Each cloud of rows lies close to a flat space through zero, with a little noise off it, and is much wider in some directions of that space than in others. After each cloud: how many dimensions does that space have?

[[  2   0  15   0  -4  -5  -9   2]
 [  2   3  -7  -4   5   5  -8   2]
 [  3 -11 -17   1  14  -2   1   4]
 [ 15 -16 -25   7  19   8 -11   4]
 [-19  12  39  -8 -24 -23  12 -12]
 [ -8   8 -14 -10   7   3   8   5]
 [ -7  15   1  -7  -6   6   1  -3]
 [ -9  -5   9  -2  -1 -17   7  -3]
 [  6 -21  11  19  -9 -12   7 -10]
 [-23  23  26 -15 -17 -12  18   0]
 [ -3  16   2  -2  -7  14   6  10]
 [  6   3   6   5  -7   7  -6   0]
 [  6  -8  21  10 -10  -5  -5  -2]]
	5

[[ -6   7 -13 -10   0  -8   1  -5]
 [ -3 -11   4  27  -6  25 -23  35]
 [  4   2   4  -4  -2   3   3   0]
 [ 15  -2   9 -11   0   3  11 -15]
 [  3  -8  13  11   0  18 -11  13]
 [  0   4  -8 -17   1 -14  16 -19]
 [  7  -1  -1 -12   5  -5  10 -16]
 [ 26 -12  26 -31   3   3  31 -31]
 [ -2   0  -1  -1   1   0   0   1]
 [  4  -8  19  11   2  18  -8  18]
 [ 11   2   0 -16   2 -10  12 -24]
 [  5   0   2   7   1   7  -4   7]
 [ -1   8 -13  -8   1 -21   9 -12]]
	2

[[ -5 -21 -12  -3  -7  -6  12 -19]
 [ -5  12   1 -20   3 -19  10  -1]
 [ 17 -29   1   7  -2  -2   8 -18]
 [  7   0   3  15   4  14 -13   9]
 [-10  10  -4   2   0   8  -6   8]
 [  1  -3  -1  -1  -1  -2   2  -2]
 [ -2  -9  -3   7  -3   7  -2  -5]
 [ 15 -22   2 -25  -3 -35  29 -29]
 [ 19 -30   2  -1  -2 -11  14 -23]
 [  4  -9   0   5  -1   3   1  -6]
 [ -5   3  -2   5  -1   6  -6   3]
 [-20  14  -9 -12  -1  -4   2   0]
 [ 10  15  12   8   7   8 -14  19]]
	3

[[  2  10  15  -7  -5  -1   3   9]
 [ 19  13  22 -22   8  -5   7  17]
 [  3 -13  13 -37   8   8   7   9]
 [  1  10   3   4   1  -7 -25   6]
 [ -2  -4   1 -15   4  -1  14  13]
 [ -9  10   0  11  -8  -1  -4  -8]
 [  9  -6  -3 -23  19  -1   1   1]
 [ 20  16  18  28 -16  -1   9   4]
 [ 28  18  -2  37   3 -11 -30 -10]
 [ 18  10  16   4  -2  -6  -9  20]
 [ -4  -6   1 -17   5   3  -4   0]
 [ -1  17   4  18  -8 -12  -4  15]
 [ -5  -5   1 -12   1   8   9 -13]]
	6

[[  7  -9  -9 -10  -2   7   6   6]
 [ 22 -31 -20 -20   8  19  13  26]
 [ -2   4   0   4  -4  -8   2  -7]
 [ -7  -4   5  -2   3   2  -5   5]
 [ 46  36  14  42  26  -9  10 -10]
 [ -2 -11  -6  -1  -4  -9   6   2]
 [ -3  14  20  19  12 -11  -9  -3]
 [-53 -30  14 -24   1  10 -29  20]
 [  6   5  -5  10  -5 -15  10  -9]
 [ 25   9 -18  -4  -8   7  18  -8]
 [-27  -9  12 -11   2   9 -20  11]
 [-25 -13   4 -20  -3  16 -17  10]
 [ -8 -12   1 -20   1  23  -9  12]]
	4

[[  2   5  -5   5   1 -19  12  -2]
 [ -6   6   0  -4   5  -5   8   2]
 [ 35  11  -9  35 -20 -25  -1 -25]
 [  6   2  -1   6  -7  -5  -5 -10]
 [ -3 -12  14  -8  -4  40 -29   0]
 [-19  -8   1 -19   0  10 -12  -2]
 [ -1  -4   6   0  13   8  12  22]
 [ -7  10   2  -7   9   0  13   8]
 [ 20  -6  -5  21 -12  -7  -5  -9]
 [ 20  -9  -6  20   0 -14  10  10]
 [ 22 -13  -6  22 -19  -3 -20 -16]
 [ 29  -9 -18  32 -25 -33  -8 -25]
 [ 10  -3   8   4   0  23 -11   6]]
	4

[[ -7  23  27 -18   4 -10  16 -17]
 [ 13  19  -2  21 -15  10  14  11]
 [-11  50  18   5   2   4  14  -6]
 [  0  28  57 -12 -35   0  17  -2]
 [-17  -7 -18  22   1   0  13  -8]
 [ -7  -6   0 -33  31   2 -27  -4]
 [ -3   3   2 -18  20   9 -11   0]
 [-10 -11  23   8 -28   3   4   3]
 [ 11  13   0 -20  17  -2 -22   8]
 [ -1  -8 -18  -8  23  15  -9   1]
 [  1 -23 -34  -6  27 -11 -26   1]
 [  7  32  14  -5   1   7  20  -5]
 [ -4 -26  -1  12 -19 -26   5  -7]]
	6

[[ -3  26  -1 -13 -14 -12  -5   1]
 [ -1 -31  11   5  22   0  18 -16]
 [ -2  28  10   1 -30  -1   2 -10]
 [  6 -35  -5  17  22  19  -2  12]
 [  5 -26  -6  15  14  19  -4  13]
 [  0  -1 -12 -16  19 -13  -9  12]
 [  2  10  -5   1 -10   7  -9  11]
 [ -6  17  26   7 -29  -5  22 -37]
 [  1 -20   5   6  11   4   8  -6]
 [  0   7   2   2  -5   0   0  -2]
 [ -2   5  14   2 -11  -2  12 -20]
 [ -6  40  10 -14 -30 -17   6 -19]
 [  0   3   9   8 -11   4   7  -9]]
	3

[[ -8  -9   8  39   2 -11  17  -8]
 [ 10  34  10 -40  -5 -13  26   7]
 [ -2   2   1   5   2  -1   2   0]
 [-12 -33  -2  52   4  10  -6  -6]
 [-18  -8  13  53   5 -24  29 -14]
 [  9  -3  -9 -11   1  13 -22   3]
 [ -3  -3   8  10   3  -2   4   1]
 [ -6  -9  -4  16   2  -8   7  -3]
 [  4   5  -3 -22  -5   1  -4   7]
 [ 16  12  -4 -34   1   5  -8  10]
 [  2  13   5  -6  -6  -9  14  -2]
 [  1  14   2   0   1 -14  18  -1]
 [  1  -7  -4   7  -2   2  -1  -4]]
	2
